The rows come from 6 hidden closed curves, with some noise, and rows from the same curve form a group. Each curve winds through 6 dimensions. The rows are also pushed far along 4 directions, which tell nothing about the answers.
In the rows, zero is written as 128.
Known rows, each followed by its group:
[142 143 126 115 117 136 108 122 115 104 120 154 156 120 134] | (1)
[119 165  89 120 148 111 143 139 126  97  86 101 167 140 142] | (0)
[105 134  74 125 112 136 140 107 138  99 127 115 153  99 135] | (4)
[141 120 128 136 121 103 119 143 139 119 141 143 133 129 133] | (3)
[135 125 152 127 154 134 116 142 156 194 130 107 120 139 145] | (2)
[125 127 119 129 114 132 107 102 123 135 135 131 109  84 172] | (4)
[ 98 116  98 149  98 114 136 112 143  74 125 103 165 122  58] | (2)
[114 128  80 128 115 145 124  97 148 144 141  80 142 110 154] | (1)
[140 104 172 135 131 123 125 155 173 175 129 133 131 169  93] | (1)
[145  90 158 178 154  88 125 178 186 161 111  84 120 154  94] | (2)
[127 111 146 149 118 114 130 169 187 161 130 114 115 155  87] | (4)
[146 130 169 114 135 137 120 156 125 146 149 168 119 163 100] | (5)
[131 105 156 139 132 148 109 120 152 176 167 120  94 131 105] | (1)
[116 145 109 120 137 127 120 133 101 106  99 130 122 122 162] | (5)
[154 117 153 124 130 116 124 153 122 126 129 165 148 142 135] | (2)
[105 124 115 119 129 126 146 132 132 130 116 127 138 133 131] | (3)
[105 115 105 136 109 143  98 113 150 140 143  97 144 120 114] | (1)
[ 90 104 118 178 122 116 120 123 178 157 105  19 117 148  67] | (4)
[140 110 139 156 130  90 111 181 151 112 112 136 122 146 113] | (5)
[119 148 142 116 139 132 117 116 138 184 146 107 108 124 151] | (2)
[114 102 112 123  86 143 120  94 126 114 166 141 154 124 101] | (4)
[132 116 104 141 109 153 108 101 156 141 160 109 122 100 128] | (5)
[116 144 116 110 136 139 141 108 114 161 128  99 113 135 171] | (5)
[132 123 113 161 114 109 102 147 156  77 120 116 149 131  65] | (1)
[141 103 190 100 117 159 125 104  90 190 154 191  78 111 184] | (5)
[132 131 140 130 129 104 138 132 139 170 137 107 110 130 162] | (3)
[128 121 124 131 124 134 137 102 117 137 152 110 116 131 128] | (4)
[103 149  86 125 137 125 126 109 109 102 117 110 120 106 156] | (0)
[138 169 106 113 168 121 148 156 110 107 115 130 128 149 147] | (5)
[147 136 131 131 142 128 132 132 124 122 149 140 100 124 130] | (5)
[143 128 150 102 126 132 137 131 125 155 170 177 119 129 149] | (2)
[127 113 145  97 128 158 144 110  91 137 138 179 124 129 149] | (0)
[119 123 117 115 127 144 119 133 117 119 125 153 123 122 140] | (5)
[136 136 143 103 113 128 131 109  94 138 142 155 131 132 163] | (5)
[128 126 181 107 115 157 128 100 108 181 153 144 105 127 129] | (3)
[143 158 145 161 163  65 155 163 128 154  90  57  70 159 159] | (2)
[133 117 121 154 122  91 107 155 143 104 121 122 133 130 119] | (4)
[139 142 133 113 141  79 161 185 105  66 113 186 163 161 110] | (2)
[141 121 131 118 123 159 138 101 120 119 123 141 154 131 113] | (0)
[135 149 144 112 151  86 161 166 108 120 115 150 132 155 144] | (2)
[116 135 138 138 120 119 129 129 126 118 121 108 130 134  89] | (3)
[138 143 109 100 111 189 133  47 103 135 137 117 158  95 161] | (0)
[107 156  96 126 119 101 141 117 122 107 117 106 125 116 151] | (4)
[123 143 122 114 132 133 153 128 114  98 113 137 156 138 102] | (0)
[101 132 133 120 127 127 134 119 120 133 110 118 134 135 118] | (3)
[105 108  82 162 129 154 115  90 174 159 120  43 104  99 141] | (3)
[119 134 125 143 123 109 115 142 139 127 110 113 115 116 133] | (3)
[119 115 131 144 114 144 122  81 126 167 148  81  85  99 151] | (0)
[146 129 140 134 150 113 155 138 114 136  96 107 127 141 154] | (2)
[124 150 134 107 136 108 147 162 122 128 124 154 139 148 133] | (0)
[117 127 104 167 126  96 108 122 157 144 110  51 109 116 151] | (4)
[123 135  85 138 122 112 121 138 138  82 118 130 150 103 135] | (1)
[137 129 115 127 117 118 102 140 107  71 119 171 151 111 134] | (5)
[143 147 120 121 151 133 148 110 110 147 134 118  95 107 187] | (5)
[125 133 126 127 128 142 124 108 147 149 120 106 146 135 124] | (1)
[133 189 125 125 161  91 137 152 123 137 103  92 108 133 163] | (0)
[105 139 105 132 117 138 134 120 134 102 117 105 138 135  84] | (2)
[126 124 114 111 122 142 113  97  97 124 133 160 127  80 194] | (4)
[114 135  84 147  98 109 128 121 126  44 123 122 163 118  76] | (2)
[138 128 151 117 140 147 127 135 115 133 113 142 137 139 122] | (2)
[140 148 113 114 156 135 135 128 102 120 115 143 107 105 189] | (3)
[105 108  78 135 102 129 107 139 154  76 143 145 174 111  93] | (1)
[122 101 137 128 132 146 107 122 139 157 123 134 122 136 139] | (3)
[122 120 108 126 115 135 130 104 112 108 129 138 125  98 152] | (5)
[163 153 177  90 136 145 119 123  96 178 146 173 108 127 191] | (0)
[120 121 104 152 122 100 123 167 167  95 108  99 171 166  67] | (1)
[154  92 149 145 136 132 114 153 139 123 145 154 125 134 105] | (4)
[151 127 136 127 129 104 117 145 124 114 143 167 127 125 148] | (3)
[125 133 139 137 150 107 115 156 144 176 117  85 109 150 154] | (1)
[100 100  91 153 112 121 121 116 138  78 119 103 160 118  81] | (4)
[119 152  96 120 156 137 153 114 109 119 102  94 130 120 157] | (3)
[132 120 142 153 136 107 113 144 123 106  96 111 124 148 103] | (0)
[115 103 168 134 133 130 138 133 125 160 126 126  92 150 100] | (0)
[135 154  83 130 128 107 131 141 124  84 107 116 158 121 152] | (1)
[117 137  84 174 146 101 122 126 170 130  97  31 108 126 134] | (0)
[107 129 129 130 120 136 119 113 143 189 114  77 108 120 168] | (1)
[144 162 112 136 152 105 144 140 118 104 118 114 106 120 152] | (4)
[145 121 120 145 123 131 121 119 136 113 148 114 131 122 106] | (3)

New rows, each followed by its group:
[132 145 120 124 142 122 148 165 127  87 120 152 132 151  92] | (2)
[138 126 149 122 114 128 115 139 134 133 119 147 144 143 116] | (1)
[111 117 116 123 129 149 148  99 128 152 119  98 125 129 140] | (0)
[132 150 108 116 163 124 143 113  97 120 112 115 128 128 176] | (3)
[112 106 126 126 104 166 104 104 150 176 157 113 108 128 128] | (5)
[154 124 122 126 164 130 127 154 119 116 119 162 115 130 165] | (3)
[152 150 119 118 150 103 168 167 102  84 103 156 136 153 144] | (2)
[126 100 128 164 111 101 104 159 163 114 116 116 131 137  94] | (5)
[160  98 162 120 126 147 107 165 122 101 147 212 156 144  85] | (4)
[156  99 132 151 140 118 115 166 137  89 136 157 141 137  89] | (4)
[100 150  78 119 128 160 135  75 130 158 132  58 119 115 163] | (5)
[159 146 178 107 151  95 149 157 105 182 137 156  92 145 200] | (3)
[133 166 131 111 133 135 141 116 111 127 133 130 126 116 134] | (0)
[117 119 100 131 113 104 127 172 150  53 106 177 190 131  79] | (1)
[123 110 128 119 123 151 119 139 136 131 141 161 120 131 120] | (5)
[ 88 101  86 184 112 124 113 116 213 166 105  14 117 106 104] | (4)
[135 152 134  93 148 161 141 114 108 174 149 137 103 137 174] | (5)
[120 146 113 123 137 141 144 121 133 132 130 112 115 129 123] | (2)
[155 148 113 124 157 132 139 153 120 115 100 127 135 139 156] | (2)
[137 125 152 128 148 147 115 117 112 163 119 119  99 112 164] | (4)
[136 146 133 153 159 108 129 177 161 148  96  77  97 167 110] | (2)
[127 140 105 149 136 137 128  96 143 150 142  65  86 108 143] | (5)
[109 138 120 125 111 106 138 127 130 123 127 126 118 126 132] | (4)
[107 131 143 117 122 129 127 126 101 125 116 135 131 138 120] | (0)
[127 139 103 136 122 138 112 128 133  80 119 139 143  98 106] | (4)
[132 150 127 126 141 114 145 136 114 106 129 125 130 146 110] | (5)
[125 110 125 150  96 147 114 109 148 138 158  97 109 121  89] | (1)
[151 136 138 114 132 114 143 176 126  95 146 194 130 151 107] | (2)
[141 131 141 133 152 126 113 138 133 143 144 130 108 133 130] | (1)
[108  84 198 110  91 155 124 134 145 193 162 171 123 161  70] | (0)
[138 132 136 112 121 173 110  81 103 123 134 153 132 110 131] | (0)
[134 106 128 138 122 129 135 151 155 130 115 120 147 153  99] | (2)
[109 123 118 126 130 106 136 131 112 113 110 131 129 121 151] | (4)
[153 122 144 141 131 111 137 171 142  96 149 158 130 160  67] | (4)
[120 107 122 131 116 125 111 120 130 139 128 131 128 108 160] | (4)
[136 132 159 113 148 130 135 151 111 126 103 160 134 163 114] | (0)
[155 164 149 124 192 114 124 147  82 135  85 124  85 136 196] | (3)
[115 107 108 158 120 134 142 100 154 148 102  49 134 125 117] | (2)
[116 129 116 126 125 119 133 143 139 108 106 143 147 124 121] | (1)
[143 127 113 130 121 118 138 119 125 108 138 139 140 106 148] | (5)
[145 135 138 127 152 120 153 122 107 147  98 100 120 132 173] | (2)
[152 118 192 107 134 162 106 125 101 198 185 171  72 134 153] | (1)
[ 97  77 151 118  78 170 122  97 156 187 168 132 125 147  87] | (5)
[147 127 121 104 111 184 112  85  86  83 136 182 161  94 129] | (2)
[134 135 134 135 136 103 113 165 130 128 113 127 122 136 147] | (1)
[136 105 135 133 113 138 111 121 126 100 128 152 169 120  95] | (2)
[135  95 125 130 113 180 131 103 141 133 135 132 143 118 103] | (2)
[111 101 141 150 134  99 135 149 141 143 113 108 113 142 118] | (4)
[118  99 161 105 107 153 112 140 133 163 158 176 137 144 111] | (1)
[140 149 115 100 114 155 126 115 116 115 147 169 145 106 147] | (4)
[124 117 163  78 102 203 140  70  95 168 167 186 130 116 128] | (0)
[128 131 120 134 137 114 145 120 116 123 136 109 113 131 137] | (4)
[146 124 169 122 121  96 133 157 107 116 132 170 133 162 111] | (5)
[119 122 115 119 130 121 120 150 141 127 132 149 145 126 141] | (1)
[145 152 129 135 152 117 126 127 120 135 119 116  95 109 169] | (1)
[125 157 127 139 147 124 135 115 131 145 114  76  97 122 135] | (0)
[124 138 116 130 113 132 124 123 122  98 117 121 148 129 101] | (1)
[144 149  64 108 106 168 112  92  88  25 126 173 195  84 133] | (2)
[169 175 129 133 169 100 131 141  94 111 118 123 100 112 184] | (5)
[138 133 153 128 153 137 110 125 127 151 130 124 121 119 130] | (2)
[134 133 115 149 131 104 110 124 128 129 119  90 117 118 159] | (4)
[ 82  91 125 129 103 164 117  85 142 179 132  90 110 128 121] | (0)
[ 95 120  89 157 125 138 114 101 157 135 138  62 104  95 115] | (1)
[132  76 216 131 134 151 118 136 168 252 147 119  99 159 112] | (2)
[123 145 130 124 142  99 131 113  96 149 113 111  88 107 209] | (4)
[121 114  94 150  99 144 131  96 152 106 144  97 129 107  94] | (2)
[146 143 102 150 138 112 136 134 145  90 111 101 146 127 106] | (0)
[126 101 169 131 126 153 121 131 148 179 126 119 126 148  97] | (2)
[ 96 122 138 155 132 104 126 152 173 150 112  69 129 158  64] | (2)
[141 134 101 145 127 119 141 118 150 121 140  95 135 111 129] | (5)
[120 103 165 130 113 164 138 101 169 215 163  91 106 143  93] | (5)
[169 152 148 117 164 102 131 168 117 115 115 166 134 151 150] | (1)
[120 121 132 118 141 137 147 114 103 144 118 124 107 131 159] | (0)
[119 122 109 121 113 158 111 105 116 125 172 134 112  98 138] | (1)
[109 124 134 122 113 138 129 106  98 113 135 136 119 115 113] | (0)
[156 125 134 119 140 115 135 160 122 120 138 186 121 119 166] | (4)
[ 85  87 175 126  97 171 107  85 145 226 162 107  68 126 113] | (0)
[136 117 142 134 133 114 105 168 139 129 143 145 129 149 109] | (1)
[116 135 114 157 125 102 119 143 163 128  87  61 142 146 102] | (1)
[137 137  92 134 117 136 138  96 139 110 151 107 144  96 134] | (5)
[143  94 134 133 122 147 110 131 123 104 149 173 138 110 111] | (4)
[128 165 128 109 131 132 124 126 126 133 135 135 127 121 135] | (0)
[127 139 142 149 143  77 138 155 138 134 112  88 120 156 115] | (3)
[150 112 168 125 143 128 109 161 137 145 158 179 117 150 106] | (1)
[100 115  89 128 116 167 139  87 141 129 130  92 144 111 112] | (3)
[156 148 127  91 138 139 128 122  67  98 149 208 112 106 195] | (5)
[129 101 118 127  92 160  96  88 113  96 167 157 154 102  99] | (4)
